The same things were measured in two ways. Each way mixes the same 11 hidden numbers, adds some noise and spreads widely along 7 directions of its own, which tell nothing about the thing.
(in the rows, 128 means zero)
Some things both ways: the first way, then the second way.
[ 93 118 151 144 131 142  85  97 142 139 127 104 121 147 108 130 148 137]
[115 126 163 134 134 110 114 118 153 106 137  73 162 128 129 154 159 125
 124 164 134 115 115 146 105  98 152  98  91 124]

[100  67  73 179  96 115 125 147 121  94  87 192 158 118 146 137 122  99]
[157 148 128 147 162 140 111 152 134 158 147 114 156  91 133 123 153 150
  94  96 146  94  96 102 148 136 110 113 111 153]

[164  97 166 138 106 112 147 109 106  86 133 152  72  98  95 135  90 114]
[150  92 124 112 152 163 162 109 170 122 146 105 169 132 145 163 154 105
 119 112  95 108 116 128 155 132 107  72 101 116]

[170 123 128  47 113  75 150 135  66 154  99  91 139  93 168 131 121 127]
[141  87 156 131 111 174 158 146 156 103 141 104 107 160 224 106 116 114
 126 146  92 134 137 103 104  88 149 123 112  95]

[145 120 194  94 154 125 149  71 110  84  95 102 110  85  41  95  42 152]
[162 122 164 146 110  93 126  98 132 125 131 108 116 121 165 151 135 118
 138 140 113 117 120 124 128 102 144 100 113 121]

[136 145  94 136 188  82 137 129 114 199 151  63  96 102 113  98 167 127]
[139 104 144 121 107 148 127 119 147 142 129 127 119 129 178 115 133 133
 112 123 115 117 134  99 137  92 122 125 114 125]

[166 121 166 102 133 107 167  81 106  95  75 120 128 130  90  89  29 100]
[159 115 160 148 106  96 138 145 131 137 109 116 112 107 147 140 145 128
 127 149 120 116 131 120 120 103 134 127 102 127]

[131 166 114  80 150 132  99 117 119 160  48 102 184 152 140 117 105 124]
[133 108 122 136 131 109 136 135 109 114 129 102 122 136 169 131 127  98
 120 115 115 123 119 110 148 138 140  97 169 141]

[161 178  93  77 167 166 116 105 127 113  59 128 170 151 132  70 110 125]
[131  88 180 126 123 135 133  89 132 124 149 113 112 120 206 108 154 106
 121 157  96 119 167 109  97 102 148 114 120 134]

[109 160  92 134 106 120 110 150 153 130  81 131 154 172 148 117 115  99]
[128 111 170 145 122 142 123 133 136 136 149  94 155 130 168 132 131 125
 115 128 111  96 150 132 127 117 134 121 126 129]

[101 111 105 192 138 120 136 134  90 161 172 129 101 116 144 130 205 124]
[150 125 166 134 124 129 145 128 132 122 110 128 102 125 158 111 133 137
 113 134 111 115 135  91 125 123 136 123 149 129]

[ 88  96  94 172 101 127 152 101 119 106  88 167 146 151  86 137  98  99]
[130 163 170 140 118 120 144 156 145 121 130 137 138 125 127 120 115 149
 131 146 108 110 115  84 158 149 124 111 141 120]

[121 141 150 165  89 118 147 163 163  92 117 128  99 208 157 156  70 101]
[154  78 152 165 156 158 138 116 113 131 100 102 135 103 166 112 160 119
  98  90  96  83 150 121 117 158 150 121 166 155]

[137 149 107 149 165 134 177 112  80 153  96 154 113 107  89  84 137 124]
[144 140 134 116 132 111 151 146 148 123 139 122 100 135 155 121 131 111
 119 134  97 127 126  90 147  90 100  99 124 113]

[135 137 154  54 103  64 113 150 137 160  95  56  92 154 118 120  78 134]
[144  75 172 126 121 141 154 184 138 150 145 122 139 137 193  76  98 131
 132 154 111 134 141 110 101 138 157 130 139 113]

[131  97 107 200 106 139 131 130 158 157 113 168 142 176  87 140 114 144]
[151  93 118 145 142 177 104 148 186 130 178  57 169 162 162 149 132 169
 113  93 110 104  96 140 147 147 146  78 118  92]

[149 143 179 137 132 119 143 131 152 127 167  87  64 176  74 120  77 157]
[152  76 176 132 114 136 120  86 148 146 138 110 148 116 175 113 126 130
 143 127 104 110 136 122 124 132 160 108 135 122]

[136 135 107 128 150 119  84 120 147 134 149  94 125  83 139 137 157 151]
[114 101 153 141 119 147 153 110 124  98 120 126  98 115 201 102 177  91
  95 159  98 114 156  84  96  85 133 119 111 141]

[179 145 173 173 129 169 159 110  87 160 185 118 102 175  96 165 139 184]
[151 124 129 156 130 115 115 104 132 111 115  93 126 123 148 141 139 128
 123 103 117 109  93 112 145 131 156  89 155 128]

[ 99 109 143 126 113 132 101  85 167 106  90 122 138 147  64 133  82 120]
[143 144 209 125 138 119 161 128 160 133 145 132 141 104 147 112 119 141
 174 173  92 146 127  87 123 131 150 122  93 106]

[121 165 172 143 148 119 198 172  95 115 171 119  76 129 106 110 116 146]
[145 146 162 119 148 128 134 112 122 128 120 118 128 102 164 115 119 109
 133 124 128 134 115  92 130 107 139 137 138 133]

[165 136 154 101 116 127 119  87 148 118  99 116 121 101  51 137  70 155]
[133 102 116 145 134 109 147 154 119 105  98  88  97 158 144 136 138 108
 106 106  92 112 140 121 141 129 131 100 177 132]

[ 92 132 153 127  73  61  90 158 160 163 140   4 126 181 151 169 116 120]
[144  98 143 133 124 173 169 122 163  97 138 115  81 148 205 120 165  96
  89 131  93  95 140 121  83 109 132  81 138 109]

[195 150 114  69 112 141 194  88 125 142  86  84 150 221  93 119  67 144]
[138 141 157  85 129 117 130 142 159 110 136 117 136 126 127 136 123 155
 127 170 135 150 115  79 137 104 122 129 101 108]

[172 135 121   9  65  61 148  96  74 175 155  44  98 126  84 120 129 133]
[131 138 146 122 138 115 125 140 138 161 149 104 114 134 153 141 141 146
 128 111 107 139 140 123 160 126 121 108 129 144]

[ 98 156 164 112 124  75 126 141 163 109 127  57  39 149 105 100  69 119]
[134  91 160 146 110  95 105 115 118 151 118 103 148 103 140 123 152 102
  97 131 127  71 159 144 114  91 124 125 131 150]

[131 176 130 135 128 150 103 121 217 115 104 106 138 157  87 145  72 163]
[108 100 143 167 134 135 113 140 134  83 104  51 134 140 152 118 133 105
 119 120  90  98 146 117 109  98 159 132 155 111]

[193 138  97 104 123 130 109 103 144 157 147  46 120 179 136 127 140 163]
[172  65 161  91 124 163 153 126 162 117 133 140 142 126 161 113 114 152
 121 145 108 121 132  81 129 170 134 108 152 105]

[150 132  76 140 178 142  68 106 141 162  72 120 153 112 129 133 164 113]
[146  93 185 113  77  95 123  39 144 143 121 137 128 120 163 106 125  97
 137 149  86 100 164 108 138  32 108 114 100 113]

[120  95 151 140 108  78 106 124 174  95 167 109 106  87  40 109  70 136]
[122 122 153 118 123 125 155 171 127 140 113 139  93 123 156 105 142 121
 101 143 136 133 142 108 105 124 132 123 146 145]

[118  98 145 152 128 124  68 115 179  89  95 168 124 119 119 102  74 101]
[158  50 162 161 141 134 123 116 140 157 134  80 163 103 167 131 150 124
 132 111  99 101 146 152 112 147 166 107 122 131]

[190 125 137 132  81 141  55 150 134 171 157 153 162 136 113 175 156 162]
[115 102 138  93 125 133 167 104 150 127 152 126  93 148 206 110 148  75
 126 145  93 150 149 117 115  82 124  80 125 124]

Other things, the second way, with their names:
<812>: [115 148 142 170 137 128 131 133 151 121 152 107 137 102 152 131 166 107
 128 125  89  93 113 101 140 115 123  87 101 126]
<85>: [132 116 171 129 141 128 133 112 123 130 115 124 148  87 141 112 144 118
 115 138 128 109 133 101 116 128 140 129 132 150]
<159>: [135  75 155 122 135 164 135  93 143 146 147 119 149 124 169 129 161 132
 106 113  78 104 168 110 154 135 112 100 124 150]
<783>: [145 128 143  97 133 123 123  84 150 137 142 114 134 134 144 141 147 119
  97 118 134 111 121 131 138 102 109  81 131 136]
<46>: [127 128 174 159 124 114 113 136 134 118 131 107 169 112 135 100 105 142
 141 144  98  99 124  80 156 130 139 128 138 118]
<378>: [148 115 144 120 134 122 127 110 103 131 130 120 144 119 155 172 150 137
 107 121 122 123 145 110 178 150 114 116 129 169]
<154>: [158  89 147 136 153 153 168 145 131 138 121 125 137 110 165 129 154 119
 110 123 114 114 128 118 118 170 141 106 140 145]
<831>: [134 142 171 111 110 104 144 104 100 111  92 163 138 110 137 118 105 119
 130 151 126 128 127  64 165 136 123 134 162 148]
<330>: [155 103 165 157 102 126 147 121 136 140 135 137  69 105 196 127 189 114
 102 147 105  99 150 117  95  95 131 100  93 140]
<803>: [146 122 171 124 140 124 124  96 137 152 106 106 123 126 146 105 126 138
 141 107  99 135 143 102 141  97 143 134 132 133]
<174>: [139  91 133  98 181 193 158 123 164 113 166 101 165 135 183 118 138 125
 121 117 100 139 119  98 135 164 140  89 131 118]
<443>: [119 109 152 144 145 136 133 129 107 118 138 103 139 123 188 107 127 104
 121 117 100 116 140 107 131 154 154 109 179 147]
<94>: [137 124 135 132 146 152 112 119 158 170 150 101 144 130 151 118 145 134
 105  76 112  96 122 133 147 117 116  94 137 138]
<332>: [150 118 175 130 107 117 141 133 132 138 149 141 112 127 189 104 112 148
 141 154  92 134 140  81 149 127 136 119 124 125]
<117>: [120 119 200 144 122 152 138 113 143  96 137  93 150 141 175 121 120 121
 142 157  88 110 146 115 115 117 159 126 122 108]
<805>: [163  86 145 108 146 147 134 152 177 144 138  87 157 122 136 136 137 145
 126 132 119 124 130 126 114 108 130 125  85 102]
<804>: [133 133 140 137 140 166 142 136 139 102 121  97  91 144 191 115 128 109
 116 105 100 120 125 102 117 105 142 126 153 113]
<424>: [ 98 133 110 113 186 138 152 202 125  78 114  75 173 124 114 133 124 101
 121 137 124 141 114  77 142 136 127 144 136 126]
<788>: [119 166 161 155 164 135 153 168 129 139 150 118 137 109 161 122 145 123
 132 124 105 124 123 106 136 141 132 115 113 144]
<156>: [186  92 189 137 145 152 116  66 176 156 172 100 182  94 172 117 136 134
 157 128  66  98 136  92 145  85 119 118  49  92]
<700>: [132  85 139 113 165 154 164 149 166  89 136  85  85 144 174 105 165 106
 116 145  73 136 156  94  82 117 137  96 139 104]
<792>: [163  98 196 118 148 125 134 116 141 172 141 132 170  95 142 108 108 160
 168 129  84 133 151  89 162 175 136 129 135 132]
<362>: [183  76 160 117 132 132 118  45 154 159 129 113 109 106 170 125 173 131
 120 110  99 122 145 120 119  95 134 100 104 134]
<747>: [100 127 155 120 120 103 165 108 102  94 115 131  79 134 188 114 149  62
 116 155  91 130 166  88 121  85 126 111 154 149]
<565>: [134 124 148 130 116 112 141 130 137 120 130 138 109 116 158 118 133 117
 119 140 127 116 116 103 122 144 140  91 166 131]
<121>: [113 124 143 101  99  97 147 111 154  93 118 125 132 147 130 135 115  96
 131 168 129 125 109 106 136  88 125  85 133 108]
<17>: [117  96 180  98 110 156 172 131 144 105 135 139  82 136 208 111 143 119
 127 176  94 156 170  81 103 114 146 133 123 124]
<349>: [136 122 143 163 124 145 136 149 150 117 146 112  94 142 186 115 158 132
  95 128  98  99 127 109 116 122 132  82 142 122]
<643>: [121 115 145 129 124 151 125 156 151 106 109  92 144 129 128 135 154 122
  65 139 163  77 121 153  81 117 136 113 139 131]
<808>: [152  99 154 149 116 141 140 149 129 116 127 116 119 115 175 134 140 130
 104 133 115  99 138 110 115 149 140 120 146 128]
<327>: [108 125 143 137 124  93 135 167 120 126 104 108 132 109 133 110 120  98
 124 140 130 121 135 110 117 101 139 137 147 136]
<195>: [123  92 167 111 143 155 155 160 147  89 133  88 142 155 169 122 110 129
 134 160 109 147 140 110 109 147 168 120 147 108]
<293>: [146 102 169 125 102 122 117  72 112 176 120 162 137  88 182  89 121 128
 135 115 115 122 140  78 158 113 130 138 131 155]
<439>: [152 133 176 106 112 106 145  96 127 118 118 157 104  89 152 126 138 126
 135 168 122 138 129  63 136 123 127 130 124 135]
<703>: [ 96 171 142 144 123 105 123 154 123 120 133 118 149 120 140 117 126 111
 111 139 139 109 107  97 148  85 115 121 117 142]
<78>: [158 128 130 152 176 151 109 130 139 175 145  82 200  92 128 161 143 138
 126  65 127 101  99 142 167 148 127 118 104 153]
<10>: [135  66 126 104 136 130 152 117 153 130 132 121 135 116 165  97 139  89
 123 133  96 127 139  92 126 105 121 101 131 114]
<827>: [126 118 188 138  91 121 122  87 128 132 130 125 128 134 162 130 142 140
 122 148  93 106 167 107 153 105 126 113 121 146]
<122>: [115 145 119 136 154 160 137 138 143 135 125  95 113 115 161 131 191  95
  66 104 144  99 117 143  90  74 120 105  98 155]
<120>: [144 115 162 140 141 109 128 132 140 116  93  94 144 113 125  94 118 120
 136 134 113 114 117  97 112  99 150 134 136 109]
<780>: [120 128 153 138 152 169 142 189 139 127 140  97 158 140 154 132 117 153
 120 120 115 126 130 116 142 183 149 128 158 134]
<408>: [146 111 147 142 137 133 139 128 139 137 132 108 141 126 162 106 134 109
 102 116 115  96 117 124 119 118 133  99 140 128]
<235>: [139 117 146 144 149 141 150 126 133 141 167 122 136 106 200 120 156 101
 127 128  95 125 127 100 133 114 128  97  88 135]
<432>: [165 107 122 128 156 110 122 116 130 153 100  86 139 123  99 172 170 118
  89  78 122  88 140 163 150 132 103  92 148 159]
<785>: [127 142 141 124 170 138 115 127 147 125 102  85 120 126 117  99 141 140
 118  91 112 127 122  96 124 124 141 127 174 131]
<215>: [169  92 182 118 144 107 163 100 146 165 136 161 112  87 176  61 129 112
 154 147  86 137 130  74 107 125 145  98 130 116]
<280>: [155  80 148 120 154 170 153 183 148 129 130 101 168 128 148 136 115 148
 127 122  94 122 143 105 146 183 135 136 142 115]
<418>: [169 103 176 122 133 156 144 100 136 154 130 114 137 124 182 124 123 135
 137 112  93 127 142 111 144 118 133 131 116 127]
<476>: [113 140 115 125 166 118 125 159 125 139 135 113 140  86 134 106 172  97
  85 122 160 108 104 114 107 116 125 108 133 164]
<824>: [119 122 141 116 105 110 146 156 126 114 110 140 114 139 153  90 116 106
  95 151 137 114 128  95 119 101 120 116 167 127]
<752>: [144  97 106 146 138 134 151 153 123 113 108 124  98 121 168 113 165 106
  76 113 127 105 115 108 109 144 134  89 162 147]
<717>: [146 105 173 126 107 122 125  90 142 107 112  80 127 172 137 164 127 140
 125 123  79 103 161 137 160 112 124 106 150 113]
<84>: [156 137 154 107 143 119 143 124 150 160 136 136  99 107 163 103 148 135
 129 131 122 152 115  89 121  87 124 117  95 127]
<494>: [143  96 145 104 132 167 165 142 166 111 141 132 116 147 187  83 125 127
 115 147  93 136 127  71 118 116 129 105 123 100]
<759>: [144  83 145 113 122 155 124 124 142 117 106  92 132 132 163 125 125 124
 104 118 120 111 146 110 116  99 138 144 138 118]
<843>: [100 139 148 129 127  99 118 138 121 152 130 107 131 125 146 116 127 110
 133 122 123 133 138 125 143 100 140 122 142 150]
<483>: [139  81 132  94 125 142 179  98 153 107 130 121  61 144 205 132 161  69
 106 135  99 137 148 126  90 104 134  75 157 120]
<726>: [122 110 172 139 119 104 137 139 139 128 110 100 116 137 146 112 123 124
 146 143 104 129 137 125 110 124 166 111 154 118]
<819>: [172 152 167 144 149 127 100  98 140 143 127  78 130 113 143 143 152 141
 112  94 124  97 116 134 129 100 133 113 120 129]
<144>: [135  94 177 107 109 114 143 126 136 110 114 129 133 120 147 116 118 139
 141 178 112 142 145  81 124 129 149 136 126 124]
<569>: [113  88 167 102 133 171 198 150 181  86 149 155 115 140 183  76 147 114
 107 193  91 126 138  75  78 152 139  77 139 103]
<755>: [162 153 154 131 158 133  82 140 140 192 162  83 195  95 137 139 104 153
 128  77 165 113  91 148 149 133 138 135 121 141]
<852>: [171  97 182 124 100 139 126 103 159 138 144 144 133 112 177  97 125 157
 126 153 112 109 123  82 121 120 140 110 115 108]
<680>: [125  88 126  91 131  95 136 105 129 121 102 108 144 130 116 145 128  95
 125 124 116 132 142 117 153 119 117 106 167 140]
<841>: [131 146 166 136 119 134 143 148 156 112 147 113 128 125 162 137 128 130
 138 158 115 122 109 105 125 117 141 111 107 105]
<405>: [153 106 151 121 130 125 131 122 132 132 112 114 130 126 135 139 126 136
 127 112  92 115 150 101 160 147 120 119 164 130]
<249>: [142 124 188 120 144 160 139 129 154 145 127 116 133 113 165 105 145 147
 122 142 113 132 142 105 103  98 140 145  85 128]
<701>: [152 100 123 176 142 152 127 131 138 147 121 109 148 108 154 119 142 109
 102  72 108  67 110 124 139 141 131  93 156 134]
<516>: [165  97 126 123 129 110 133 110 151 128 124 109 139 117 139 139 143 103
 108 122 124  99 109 120 126  94 116  92 118 116]
<734>: [115 114 179  95 137 130 170 142 171 100 163 102 152 139 170 130 127  96
 149 198 104 145 142 115 101  85 133 108  68  92]
<540>: [138 123 167 137 109 133 108 129 142 124 123 108 123 139 151 119 134 166
 103 133 122 105 135 108 135 127 139 118 145 129]
<62>: [139  81 106 124 163 129 132 139 128 124  99  84 117 129 140 112 162 104
  81  90 125 110 134 126 109 134 136 104 184 147]
<204>: [150 126 166 117 117 148 149  81 148 130 160 160 133 111 177 141 136 137
 137 137  99 120 119  80 170 161 119  84 129 131]
<357>: [124  98 135 117 125 131 132 140 132 146 129 125 124 120 172 103 128 117
 120 128 118 135 138  97 134 120 136 126 145 141]
<423>: [155 113 118 124 171  92 105 152 122 151 115  76 114 123 123 119 130 143
 123  81 115 137 125 117 143 141 139 117 188 143]
<425>: [128 114 171 156 152 100 129 107 123 142 114  94 131 106 141 116 166 104
 133 122  94 111 152 131 115 110 146 107 126 150]

Some of these things the first way, each followed by its name:
[186 148  91 162 172 162  87 118 179 129 131 178 167 102  59  89 105 162]	<357>
[156 113 120 164 150 128 100 120 123 187 167 113 129 109  88 131 179 153]	<84>
[ 80  97 108 181 144  96  40 133 161 175 132  75 149 115 154 147 162 126]	<752>
[133 129  95  61 146 121 129 115 130 108  58 109 147 127 121  96 102 118]	<174>
[189 154 106 109  62 158 122 125 138 169 146 110 146 227 166 157 150 152]	<700>
[174 107 131 129 110 112 162 124 120 126 113 147 102 155 131 101  98 104]	<805>
[183 132 127 171  81 178 154 127 176  94 188 159 128 182  37 163 101 182]	<785>
[120 122  53 105 115  89  63 116 155 162 120  96 139  90 170 111 183 101]	<280>
[ 83 119 113 141 177 130 134 116  97 148  94 124 100 124 158 114 167 105]	<120>
[161 136 152 117 114 119 179  95 112 105 122 103 101 139  41 111  55 159]	<349>
[117 122 166 131 125  82 146 141  88 183 136  50  59 173 168 143 141 118]	<516>
[157 139  82 104 116 176  54  92 136  93 101 152 198  75 128 135 167 149]	<117>
[126 178  72 163 142 178 108 150 150 158 103 188 164 151 185 137 182 131]	<424>
[110 102 151 196 133 106 128 116 164  86  89 158 146 139  89  96  33  86]	<330>
[160 171 154 142 145 147 121 133 133 135 112 106 105 156  85 124 110 154]	<408>
[104  76 195 149 123 118 138 104 140  88 110 130  97 124  45 154  47 142]	<121>
[139 187 155  84 126 105 136 148 144 132 141  42  95 197 100  97  78 142]	<476>
[155 155 134 159 136 150 136 142 151 127  93 129 140 180  77 134  75 154]	<824>
[168 128  90  74 101  97 150 109 126 111 100 112  96 149 117 119  97  98]	<159>
[190  72  90 127 126 154  54  82 169 119  92 136 193 122 112 143 125 134]	<362>
[156 155 109  81 129  96 142 141  79 176 111  82 121 134 168 125 173 100]	<418>
[129 132 159 163 162 126 162 143  85 115 127 161 134 140 130  63 106  85]	<483>
[148 135  75  33  83  94  85 152  91 133  89  95 195 106 160 107 150 115]	<755>
[148 120  97 112 116 122  72 115 164 181 137  85 145 123  94 175 178 147]	<803>
[122 128 117 146 117 129  86 132 182 154 102 130 144 196 132 147 109 103]	<680>
[171 148  84 101  93 135 104  95 183 129  96  96 164 174  95 141  92 130]	<405>
[159 100  89  54 131  97 132  94  92  87 101 118 139  54 115  88 134 101]	<249>
[176 108 114  99  97  90 149 150 103 112 183 107  96  85 164 128 142 142]	<759>
[216 127 146 104  91 133 140 138 129 136 135 142  89 187 136 162  80 154]	<10>
[133 179 102 173 167 156  73 133 157 166 133 150 151 131 122 104 159 134]	<327>
[112 150 130 158 122 104 121 134 164 127 134  81 128 161 127 112  90 124]	<808>
[172 114  85 200 144 158  84 153 185 133 116 200 178 150 110 161 105 141]	<293>
[113 125 148 137  97 109 149 149 123 101 172 103  74 164 144 138 117 125]	<85>
[137  74  44 130  92 136 142  98  87 110  87 169 190 146 150 128 147 105]	<540>
[160 156 130 153 113 158 103 127 165 115 120 148 150 124  47 167  90 181]	<703>
[128 106 131 138  61  92  59 120 153 157 148  67 111 147 132 169 163  99]	<432>
[167 144 137  56  55 110 216 143  72 169 116 107  98 248 142 133  93 123]	<423>
[ 57 129 114 169 130 118  99 132 153 109  86 175 147  97  81 111 115  96]	<788>
